The rows are grouped in 4 ways, from coarse to fine. Each group lies inside one group of the grouping before and may be the whole of it. The rows also spread widely along 15 directions, which tell nothing about the answers.
Known rows, each followed by its group in each grouping:
[-3.44  1.35 -0.22 -0.50 -2.22  3.19 -1.97 -1.86 -2.52  0.17 -2.05 -3.07
  0.58 -1.89  0.23 -1.87 -0.89 -0.56  0.41 -1.08 -5.01 -0.15 -0.76]
Z88 Mada Z620 Z981
[ 0.96 -2.40  0.37  0.83 -0.16 -1.18 -0.17  0.57  2.64  3.14  0.47 -1.68
  0.69 -0.96  1.11  2.20 -0.05  0.38 -1.26  0.96  1.92 -0.30 -0.89]
Z531 soled Z912 Z992
[-0.38 -0.49 -0.58  0.67 -1.26 -0.37 -1.20  0.49  0.62  1.00  1.08  0.43
 -1.37  1.64  0.47 -1.53 -0.21  1.31  1.45  1.84 -1.80  0.47 -1.35]
Z531 mamo Z561 Z434
[-0.35  0.57 -0.65 -1.49 -1.08  2.05 -2.25 -0.26 -0.93 -0.16 -0.46 -2.94
 -0.13  0.33 -0.72  0.87 -0.43  2.69 -1.61  0.34 -1.23 -1.10 -0.77]
Z531 mamo Z844 Z11
[-2.19  0.92 -1.10  1.78  0.88  2.43 -2.22  2.95  2.24  1.33  3.82  0.66
 -0.32  1.58  0.65  1.40 -2.13  1.04  0.78  0.69 -1.40  1.31 -4.54]
Z531 soled Z247 Z108
[-0.72  0.47  0.36  1.97 -0.86 -1.93  2.50 -0.48  0.68 -0.76  0.11  2.78
 -1.39  0.57  1.40 -0.22  0.66  1.96  1.70  0.55  1.11  1.28 -0.25]
Z531 mamo Z844 Z400
[ 0.73 -0.88  0.30 -2.97 -2.53 -1.05 -1.83  0.55  0.99  1.61 -0.70 -2.54
 -2.47 -0.86 -1.11  0.47 -1.83  2.33 -1.80  4.26 -2.79 -1.28 -0.78]
Z88 Mada Z620 Z814
[-1.10  1.76 -0.49  0.28 -1.70  2.97 -0.25  3.32 -0.69  2.09 -0.37 -1.68
 -0.06 -0.36  2.08 -0.05 -1.55 -1.71  0.35  0.00 -1.51  1.82 -1.87]
Z88 Mada Z261 Z727
[ 1.28  2.10  0.08 -2.23 -1.11  0.34  0.80 -1.06 -0.21 -0.19 -0.43 -1.04
 -0.67 -2.46 -2.35 -1.83 -1.62 -0.21  1.00 -1.27 -3.52  0.55 -2.24]
Z531 soled Z912 Z768
[ 0.46 -1.27 -2.64  1.34  0.21 -2.01 -2.40  1.11 -2.63  1.16  0.91 -2.08
 -1.79  1.16 -3.67  2.76 -0.98 -0.23 -0.69  2.74 -0.66  0.73 -4.95]
Z88 guti Z464 Z225
[-0.10  0.29 -0.59  0.71  0.14  1.00 -1.11  1.12  1.19  1.67 -0.69 -1.95
  0.06  0.28  0.29 -0.72 -1.42  0.83  0.10 -0.08 -1.38 -0.82 -1.75]
Z88 tutod Z426 Z500
[-0.67 -0.56 -0.29 -0.38 -1.36 -1.66 -0.55  0.58 -0.68  1.89  1.08 -1.14
 -0.47  0.96 -0.13  1.84 -1.84 -1.91  0.49 -0.28 -1.11 -0.14  0.59]
Z531 soled Z247 Z927
[ 1.41 -3.34 -2.55  1.42  1.30  1.74  1.07  0.67 -1.85  1.65 -0.61 -2.09
 -1.29 -4.52  0.51  0.38 -4.78 -0.60  0.28  4.91 -4.70  0.48  0.62]
Z531 lanok Z35 Z36
[-1.98 -0.43 -0.16  2.81 -0.32 -1.89  0.62 -1.26  1.92  1.91 -0.41 -0.09
 -0.51  2.24  1.11 -0.75  0.43  1.11  2.00  0.59 -1.09 -0.11 -1.25]
Z88 kedi Z285 Z160
[ 2.84 -3.00  0.96  0.77  0.42 -3.50  0.58 -0.17  1.55  3.91  0.53 -0.46
  0.92  0.21 -0.13 -2.58  1.91 -2.42  3.29 -1.99  1.13 -0.17 -2.82]
Z88 guti Z464 Z813
[ 0.32  0.80 -1.09  3.27 -1.78  2.75 -0.46  0.82  2.67  2.45 -2.80 -1.75
 -0.33  0.57  2.95 -2.65 -0.23  1.64 -1.37  3.13 -0.49  0.90 -1.45]
Z88 tutod Z207 Z61
[-1.25  0.45  0.29  3.39  0.10 -2.13 -3.06 -0.06 -0.17  1.41 -2.26 -0.52
 -0.48 -0.83 -2.24 -1.91 -2.50 -1.17  1.52 -2.21 -1.51 -0.43 -1.66]
Z531 rim Z650 Z774
[ 0.31  3.92  1.71  0.64 -0.70  1.06 -1.12  4.23  0.47  1.34 -1.72 -0.30
 -1.08  1.57  1.00 -1.72 -1.02 -0.72  0.38 -2.97  2.89 -0.22 -2.21]
Z88 tutod Z377 Z451
[ 2.87  1.44 -0.42  1.85  0.58 -2.20 -0.67 -0.19  3.01  0.38 -2.29 -1.15
  1.34 -1.14 -2.34  0.34 -2.65 -2.13 -1.99 -3.64  2.49 -1.05 -0.49]
Z88 Mada Z600 Z221
[-1.03 -0.48  1.13  0.25 -2.03 -2.48 -0.67  0.78  0.69  1.40  0.28  0.85
 -0.45 -0.31  0.34  0.30  0.22  0.76  0.81 -1.40  0.58  0.23  0.15]
Z531 soled Z912 Z992
[-0.48  1.69 -0.37  0.38 -0.01  1.06  0.86  1.73 -0.65  0.89 -2.11 -1.65
 -0.95 -1.69 -0.16 -0.20 -2.41  0.98  0.41  0.30 -2.10  0.24 -2.10]
Z88 tutod Z426 Z500
[ 2.62  3.63 -0.95  0.25  1.85  1.29  3.52 -2.56  2.42 -1.32  1.32 -1.14
  0.36  0.80 -1.01  1.72 -1.39 -2.07 -1.29 -0.75  1.76  0.64 -3.62]
Z531 soled Z247 Z927
[-0.16 -1.00 -2.66  2.75  0.71  1.56  0.24  0.63  0.39  1.21  0.47 -0.48
  3.04  0.25  1.50 -1.40 -1.40 -1.87  2.25 -3.84 -2.46  0.64  1.03]
Z88 Mada Z620 Z814
[-0.19  2.43 -1.65 -0.03 -0.71 -0.41 -1.54 -1.93  0.98 -0.68 -0.16 -1.25
 -1.13  3.42 -2.77 -0.58 -2.04  2.55  0.00 -0.22 -3.30 -1.32 -1.20]
Z531 soled Z247 Z927
[ 2.05 -0.21  0.72 -1.28 -0.62 -2.40  0.75 -1.25 -0.13 -0.40 -0.54 -0.85
 -1.33 -2.46 -1.71  1.02 -0.13 -0.54 -1.33  1.15  1.54 -0.26 -2.01]
Z88 Mada Z620 Z981
[ 2.46 -0.50 -0.23 -0.13  2.79 -2.57 -1.60 -0.35  5.11 -0.05  4.65  0.65
  1.15 -1.44 -3.66  2.56 -0.86 -0.99 -1.27 -1.92  2.47 -0.54 -5.52]
Z88 tutod Z377 Z451
[-0.04  4.28  1.01  0.88 -0.66 -1.55  2.22 -2.40  2.64 -0.12 -2.89 -0.78
 -2.05  2.65 -0.76 -1.28 -2.76  0.20  0.34  0.13 -1.08 -1.31 -0.10]
Z531 mamo Z844 Z11
[-1.22 -1.18 -1.69  1.73  2.84  4.25 -1.77 -4.56  1.06 -2.06  3.51 -1.28
  1.17 -0.77  0.80  0.32 -2.16 -1.15 -1.15  0.87 -2.03 -2.01 -0.69]
Z531 soled Z247 Z927
[ 0.09  3.54  2.51 -0.06  0.15 -1.01  2.21  0.42  0.95 -0.99 -0.32  2.38
 -3.59  0.73  0.65 -2.97 -2.63 -1.91  2.59  0.03 -0.16 -0.50 -1.36]
Z88 Mada Z600 Z221
[ 0.77  0.36  0.34 -1.32 -1.38  1.29 -2.44  1.10  0.63 -0.66  0.17  0.12
  0.53 -4.09 -0.75 -1.46 -1.00  0.23 -0.85 -1.91 -0.66  0.30 -1.35]
Z88 Mada Z600 Z221
[ 1.43  0.45 -0.61  1.02 -1.83 -3.22 -0.04  0.28  4.31  1.01  0.50  1.48
  1.13  0.20 -0.60 -1.07 -2.15 -1.05  0.64 -3.24 -1.02  0.50  2.07]
Z531 rim Z650 Z774
[ 3.64 -4.04 -1.72  3.25  2.34 -3.16 -2.32 -0.83 -0.51  1.83 -1.80 -2.03
  0.49 -0.49 -3.08 -0.49  0.99  2.42  0.25 -0.06  1.80 -1.15 -2.76]
Z531 rim Z650 Z774
[-1.38 -1.09  0.05  2.46  3.30 -1.34  0.34 -1.19  1.49 -1.73  4.09  2.50
  1.18  1.18  0.51  2.45 -0.15  0.50  1.29 -3.86  2.85 -1.48  0.07]
Z531 soled Z912 Z992
[ 1.31  0.66 -0.27 -1.20 -1.94 -1.56 -0.93 -2.02  1.94  0.11 -0.22 -1.29
 -1.01 -0.74 -2.31  0.64 -0.96  1.51 -2.01  1.53 -0.86 -0.36 -1.52]
Z531 soled Z247 Z927
[ 4.78  1.03  0.98  0.32  1.64  2.66  2.43  0.76  2.68  0.86 -0.36 -0.61
 -0.96 -1.86  1.93 -2.08 -1.46 -1.16 -0.58  1.73  2.90 -0.03 -2.61]
Z531 soled Z247 Z927
[-2.72  2.40  0.78  0.42  0.14  2.86  0.72 -2.80 -1.26 -1.04 -0.27 -2.68
  0.28  2.38  2.29  1.71  0.66 -0.62 -1.12 -0.94  1.52 -1.34 -0.12]
Z531 mamo Z561 Z434
[-2.21 -0.67 -0.34  2.12 -0.43 -0.36 -2.17  1.61 -0.14  3.05 -2.68 -1.80
 -0.53  0.82 -0.37 -1.45 -0.35  3.81  2.14  0.29 -3.09 -0.26 -2.94]
Z88 Mada Z620 Z814
[-0.84 -2.57 -1.71  2.47  0.19  0.25 -1.07  1.28 -0.42  2.38  0.69 -0.51
 -0.49  0.09  1.13  0.02 -2.48  0.16  1.54  2.10 -2.83  0.19  0.03]
Z531 soled Z247 Z927

New rows. What belongs after each?
[ 4.45 -0.46 -1.30 -0.67  0.84  0.76  1.70  2.83 -0.14  2.19 -0.17 -0.78
 -0.15 -0.28  0.14 -3.55 -1.25 -0.69  3.00 -0.80 -1.93  0.41 -1.46]
Z88 tutod Z377 Z451
[ 0.13  0.17  0.91  0.05 -1.23  0.14 -0.96 -0.43  0.89  1.64 -0.44 -1.00
 -0.55 -2.38 -0.48 -1.39 -0.25 -0.25  0.21  0.43 -0.99  0.69 -3.15]
Z531 soled Z912 Z768
[ 0.95  1.77  0.60 -0.73 -0.17  1.23 -0.54  0.48  1.57 -0.39 -0.75 -0.98
 -0.23 -0.93  0.31 -1.15 -2.60 -0.23 -0.71 -1.49 -0.60 -1.67  0.57]
Z88 Mada Z261 Z727
[ 2.59 -0.42 -0.84  0.43 -0.88 -1.64 -0.80 -0.49  0.86  0.83 -0.72 -1.42
  1.19 -2.28 -2.44  0.39  0.82 -0.35 -1.53 -1.55  1.69  0.82 -3.36]
Z88 guti Z464 Z813
[-0.56  1.99  2.54 -0.80 -1.10 -1.10 -0.27  0.73  0.21  1.61 -1.34 -1.04
 -1.01  2.29  0.51 -1.35  0.89  1.03  1.73 -2.44  1.04 -0.97 -1.26]
Z531 rim Z650 Z774
[ 0.45 -2.14 -0.56  1.22  0.23 -0.46 -1.85  1.29 -0.77  1.10  1.11 -0.21
 -0.76 -1.39 -0.10 -0.69 -2.12 -2.29  0.74  0.56 -0.91 -0.46 -0.71]
Z88 guti Z464 Z225
[ 0.85  0.82  2.70 -0.81 -1.37 -2.65  0.49  0.38  5.79  3.54  0.26  0.25
  0.01 -0.75 -0.10 -2.65 -1.24 -1.97  2.03 -1.79 -1.38 -0.27 -2.50]
Z88 guti Z464 Z225
[-1.52  1.19  1.26 -0.01  0.64 -0.53  1.71 -1.24 -1.18 -0.03  0.47  0.39
 -0.70 -0.01 -0.09 -0.28  0.01  0.28  2.94 -1.86 -0.88  0.00 -2.18]
Z531 soled Z247 Z927
[ 1.49  2.00 -1.08 -0.13  3.20 -1.26  1.85  2.51 -2.98 -0.88  2.12  1.13
 -4.72  2.77 -2.81 -0.24 -3.13 -0.12  3.76  2.25 -1.90  0.01 -5.11]
Z88 tutod Z377 Z451
[ 2.91 -1.82  0.33 -0.13  1.07  0.22 -2.76  1.07  0.18  4.26 -2.84 -5.57
  1.16 -2.89 -1.78 -0.57 -1.31 -1.39 -1.30 -0.68  0.13 -2.06 -2.92]
Z88 tutod Z207 Z61
[ 0.26 -1.51  0.89 -0.44  1.76 -0.43  0.68  0.50  1.56  1.02  2.26  0.86
 -0.37 -2.08  0.53 -1.67 -2.16 -0.80  2.93 -0.57 -2.68 -1.08 -0.85]
Z88 tutod Z207 Z61
[-1.68  2.96 -0.81 -0.49  1.52  1.88  1.06 -1.10 -0.03 -2.96  0.45 -1.15
 -1.10  0.24 -1.02  3.31 -3.21  3.13 -1.59  0.57 -1.46 -1.33 -0.70]
Z531 mamo Z561 Z434
[-3.11  0.22  2.69 -0.81 -3.44 -3.32 -1.09  3.13  0.72  1.52  0.56  2.87
 -2.08 -3.67 -0.21 -0.02  0.32  2.14  1.63  0.11 -0.94  2.21 -2.89]
Z88 tutod Z207 Z61
[-0.59  2.11  3.30  0.56 -1.25 -2.33  0.07  1.22 -0.01  1.11 -4.63 -0.98
 -3.34  1.26  1.16 -1.50 -3.52 -0.30  0.04 -0.34  1.27 -3.66  2.99]
Z88 guti Z464 Z813
[ 0.01 -3.00 -1.03  2.26  0.26 -1.22 -2.37 -0.16  2.17  1.94  1.66 -0.77
  1.36 -1.00 -0.27  1.79  1.35  0.29 -1.14  0.68  1.74  0.74 -3.68]
Z88 Mada Z620 Z814
[-0.22  0.48  0.54 -1.24  1.82  1.89 -1.50  0.93 -1.95 -1.63  2.42 -0.75
  0.45 -1.84 -1.12  1.97  0.38  0.25 -0.56 -2.89  2.28 -0.74 -3.88]
Z88 guti Z464 Z813
[-1.34 -0.31  1.22  1.37  0.25  0.68 -0.31 -0.78 -2.82 -1.77 -0.23  1.77
 -2.37 -0.52  2.01 -2.50 -1.23  0.36  2.03  0.11 -0.04 -1.56  1.93]
Z531 soled Z247 Z927
[-0.72 -0.91  0.12  1.29 -0.77  2.08  0.01  1.02 -0.75  2.69 -2.14 -2.26
  0.40 -4.36  1.43  0.07 -1.69 -0.18 -0.04  1.15 -1.66  1.21 -1.54]
Z531 soled Z247 Z927
[-0.27 -0.77 -0.68 -0.27  2.38  1.09 -1.76  2.41  1.65  0.93  3.53 -0.57
  0.78  0.21 -0.26  1.62 -2.85 -0.59  0.81 -1.38 -1.29 -1.17 -2.11]
Z88 Mada Z620 Z981
[-2.44  2.28  0.33 -0.91  0.20  1.79  0.25 -2.30  0.82 -0.30  0.59 -1.81
  0.83 -0.01 -0.55  0.52  0.15  0.63  0.62 -1.75 -2.43 -0.05 -3.73]
Z88 Mada Z600 Z221
[ 1.24  1.32 -0.15  0.74  0.92 -0.74  0.27  0.85  0.62 -2.03  0.76  1.41
 -0.15 -0.77 -0.96  0.59 -1.36  0.38 -0.47 -2.90  2.39 -0.57 -0.76]
Z88 guti Z464 Z813
[-1.30 -1.40  0.02  0.21 -2.04 -0.32 -2.01  1.30 -0.51  4.15 -2.63 -4.01
  1.57 -1.37  0.43  0.56  0.61  0.49 -0.35 -1.20 -1.06 -0.15 -1.22]
Z88 tutod Z426 Z500
[ 0.36  2.20  1.39  0.87  2.04  1.15 -1.28  2.62 -1.54  0.06 -1.43 -1.93
 -1.86 -0.12 -0.16  1.50 -2.26 -0.93 -1.56 -0.59  3.96 -1.95 -2.50]
Z88 tutod Z377 Z451
[-0.37 -0.07 -1.82  0.37 -0.28 -0.86  0.80 -1.49  1.12  1.19  0.30 -1.38
  1.05  3.55  0.00 -0.43 -0.48  0.41  1.96 -1.63 -3.27 -0.74  0.50]
Z88 Mada Z600 Z221
[ 2.21 -0.04  0.25 -1.41 -0.16  0.78 -1.77 -1.84  0.24 -0.47  1.36 -2.05
 -1.42 -1.67 -1.14 -0.40 -0.80 -2.71 -2.57  2.42  0.80 -1.13 -2.58]
Z88 tutod Z207 Z61
[ 2.23 -0.41 -0.90  1.25 -1.63 -1.12  1.10 -1.20  0.60  1.95 -2.07 -0.77
 -0.14  0.43  0.23 -2.99 -0.05  0.01  1.46  0.12 -1.38  0.51  0.12]
Z531 soled Z247 Z927
[-1.35 -0.13 -0.33  0.07 -2.82 -1.16 -0.59 -0.38  1.70 -0.89 -0.04  0.59
  0.75 -0.25  0.97  2.03  0.90  4.10 -1.97 -0.76  0.95  0.17  2.21]
Z531 mamo Z561 Z434
[-1.44 -0.44  1.85  1.36  0.71 -3.17 -0.26  1.27  2.46  1.54  0.90  2.44
 -2.61  0.72  0.26 -3.01 -4.86 -1.71  4.32 -0.32 -3.78 -2.25  1.07]
Z88 guti Z464 Z225
[-1.80  0.79  0.85  1.06 -2.04 -0.07  0.97 -2.70  2.88 -0.88 -0.32  1.45
  2.01  0.87  3.18 -2.19  2.17  1.57  1.00 -4.04  0.26 -0.57  2.73]
Z88 Mada Z261 Z727
[-2.35  0.20  0.45  0.90 -0.33  0.44 -2.48  1.58 -0.94  1.78  1.13 -0.19
 -1.58  2.25  0.02 -1.00  1.88  1.82  2.41  1.04 -0.65  1.05 -6.24]
Z88 Mada Z600 Z221
[ 1.12 -0.28  1.17  0.73  1.30 -1.42 -2.92  5.38  4.09  3.44  1.68  0.29
 -0.24  1.47  0.42 -0.59 -4.85 -2.79  1.37 -2.35  0.39 -2.20 -0.18]
Z88 Mada Z620 Z981
[ 0.87 -0.06 -0.49 -0.35  0.21 -1.88  1.97 -3.84  0.33 -3.57  1.78  1.67
 -1.28 -0.30 -0.83 -0.01 -0.62  0.23 -0.12  0.13 -0.21 -1.34  1.27]
Z88 guti Z464 Z225
[ 2.78 -0.11  0.64 -2.71 -1.74  0.71 -0.18 -2.42 -0.06  0.20 -1.71 -2.97
 -0.34 -2.84 -1.20 -1.24  1.49  2.23 -1.91  0.84 -0.04 -0.64 -1.81]
Z531 soled Z912 Z768
[-0.54 -1.25 -1.87 -2.41 -2.53 -0.20 -3.19  0.32  3.44 -0.87  5.34  2.48
  0.64 -1.09 -1.55 -1.67  0.50  3.73  1.13 -0.64 -5.00  1.32 -1.80]
Z88 kedi Z285 Z160
[ 0.43  2.20 -1.02 -2.00  2.04 -2.45 -1.34  1.82  0.02 -0.52  2.37 -0.70
 -2.49  3.42 -4.72  1.75 -5.50 -0.39  1.54 -0.95 -3.68 -2.45 -2.16]
Z88 Mada Z620 Z981
[ 3.95  0.79 -0.05 -2.77  1.92  0.55  2.07  2.55 -0.99 -0.22  3.05  0.05
 -1.55 -1.51 -1.37  0.52 -2.71 -2.35  1.30 -0.49  0.07  0.35 -2.62]
Z531 soled Z912 Z768
[ 1.36 -0.30  1.12 -2.77  2.08  1.12  2.61  1.16 -2.19 -1.08  1.92 -0.38
 -0.16 -3.48 -0.30  1.90  1.07  1.35  1.08 -1.53  1.59  0.18 -3.76]
Z88 guti Z464 Z225
[ 1.49  0.52  0.40  2.08 -1.89 -0.64 -0.56  2.23  2.93  2.72 -2.36  0.34
  0.33 -1.72  0.88 -3.27 -1.78 -0.68  0.88 -1.03 -0.45  1.19 -0.31]
Z531 mamo Z561 Z434
[ 1.00 -3.03 -1.93  0.01 -1.29 -1.41 -2.39 -0.22  1.12  1.96  0.29 -1.53
  0.75 -1.91 -1.83  0.17  0.19  1.81 -0.47  1.38 -2.54  0.65 -2.33]
Z88 Mada Z600 Z221
[ 3.42 -2.66 -0.04 -1.78 -0.81 -3.73 -0.36  0.30 -0.30  0.71  0.84  0.79
 -1.28 -2.58 -2.79 -2.28 -0.03  0.41  1.99  0.03 -1.64 -0.10 -1.66]
Z88 guti Z464 Z225
[ 0.65  0.64  0.77  1.13  1.76  0.31 -0.83  2.00 -0.02  1.26  0.38 -0.53
 -0.66 -0.66 -0.33  0.30 -2.81 -1.79  0.83 -1.35  1.14 -0.72 -2.22]
Z531 soled Z247 Z927
[-1.59  0.96  1.50  2.05  0.17 -1.91  0.43  1.72  2.25 -0.61 -0.30  2.49
 -0.20 -2.05  0.96  1.49 -1.16  1.67 -0.26 -2.40  2.92 -0.21  0.15]
Z88 tutod Z377 Z451
[-0.19  1.10 -0.32 -0.09  1.46 -3.54 -0.08 -0.70  2.30 -1.80  3.89  2.44
 -2.95  1.37 -2.83  2.08 -5.87 -1.41  0.69  0.88 -2.17 -1.76  0.18]
Z531 soled Z247 Z927
[ 1.15  0.81 -1.89 -1.68 -0.28 -1.02  2.47 -0.61 -0.62 -0.03 -0.52 -2.04
  0.21 -0.21 -1.80  2.58 -3.15  1.05 -0.04 -1.03 -3.14 -0.53  1.66]
Z531 soled Z247 Z927
[-0.83 -3.64  1.35  0.04  1.32 -0.85 -1.44  0.35 -0.19  3.30 -0.03 -2.83
 -0.31 -1.60  1.00  0.78 -0.30  0.02  0.68  1.46 -0.24 -2.31 -1.62]
Z88 tutod Z426 Z500
[ 2.02  0.59  0.38 -1.79  0.08 -2.18 -1.17 -0.50  1.86  0.89  2.37 -1.13
  1.65  1.23 -3.13  0.95  2.83 -0.17  0.16 -4.40  2.47 -0.05 -5.36]
Z88 guti Z464 Z225
[-0.25  1.12 -0.24  0.92 -0.52 -1.00 -1.43 -0.84  1.63 -1.74  1.89  1.65
 -0.69  0.51 -0.81  0.14 -2.07 -0.96 -0.53 -0.96  0.37 -0.50  0.29]
Z531 mamo Z844 Z400
[ 2.92  1.19  0.21 -1.74  1.09  0.32 -1.64  0.10 -0.46 -1.82  0.33 -0.73
  0.44 -0.78 -2.30 -1.31 -0.43 -0.07 -0.32 -4.08  1.60 -1.92 -1.48]
Z88 Mada Z620 Z981
[ 1.89 -0.46 -0.87  1.66  1.95 -1.10  0.12 -2.00 -1.86  0.35 -3.84 -3.06
  1.48 -1.05 -2.11 -1.19 -0.40  0.32  0.65 -3.92  0.21 -2.36  0.01]
Z88 tutod Z377 Z451
[ 0.71 -1.24  1.95 -1.12 -0.95  1.30  0.04  1.37  1.26  1.68  0.74 -0.32
 -0.26 -1.84  3.13 -1.11 -0.40 -0.66  0.40  0.60  0.84 -0.44  0.71]
Z531 mamo Z844 Z11
[-0.85 -2.47  0.03  1.69 -0.81 -1.05 -1.59  1.41  1.35  3.61  0.52  0.16
 -0.77  3.49  2.11 -2.97  0.23  2.26  3.51  0.49 -2.34 -1.03  0.42]
Z531 soled Z912 Z768
[-1.08  1.61  1.30 -0.82 -1.26 -1.55  0.58  0.27  1.10 -0.73  0.82  0.70
 -2.18  1.44  0.63  1.12 -2.01  0.11 -0.45  0.27  0.44 -1.39  0.94]
Z88 guti Z464 Z813
[-2.94 -0.12  1.87  0.60  0.18  0.50 -1.69  0.43  3.51  1.71  0.51 -1.43
 -0.56 -2.00  1.36  2.52 -2.60  0.55 -1.72  1.95 -0.47 -1.40 -1.85]
Z88 Mada Z261 Z727
[-1.99  0.08 -0.80  4.63  2.00 -0.87 -0.17  1.08  4.48  2.99  1.39  0.67
  0.96  0.41  0.23 -0.14 -2.51 -1.49  2.60 -1.11 -1.83  1.06 -3.99]
Z88 kedi Z285 Z160
[ 0.16 -0.27 -0.89  1.11  0.37 -1.81  0.73 -4.22  2.49 -0.12  0.29 -0.56
 -1.08 -0.19 -1.15 -1.80 -2.86 -1.88  0.61  1.86 -3.94 -1.51 -0.30]
Z88 tutod Z426 Z500
[ 0.56 -0.20 -0.39  0.21 -3.50  0.47 -0.09  0.56  0.66 -0.17  0.68  0.97
  0.74  1.29  3.47 -0.69  2.56 -0.27 -1.12 -0.99  2.98  1.21  2.04]
Z88 Mada Z600 Z221
[ 1.47  1.61  0.08 -0.61 -1.80  0.87 -1.34  0.99  1.02 -0.69  0.24  0.64
 -2.11 -1.03 -0.02 -2.01 -2.90 -0.34 -0.95  0.85 -0.84 -0.11  0.72]
Z531 lanok Z35 Z36
[ 2.70  1.73 -1.19  0.36 -0.38  1.79  1.32  1.61  2.69 -0.86  1.78  1.50
 -2.32  1.15  1.60 -1.38 -2.30 -0.59 -0.74  3.53  0.25  1.09 -1.44]
Z88 Mada Z600 Z221
[ 0.95 -0.04 -0.08 -0.41  1.90 -0.25 -0.84 -0.70 -2.60 -0.05  1.53 -1.43
 -4.33  0.39 -2.40  0.40 -3.08 -1.44  0.62  4.76 -1.57 -1.10 -4.39]
Z531 soled Z247 Z108
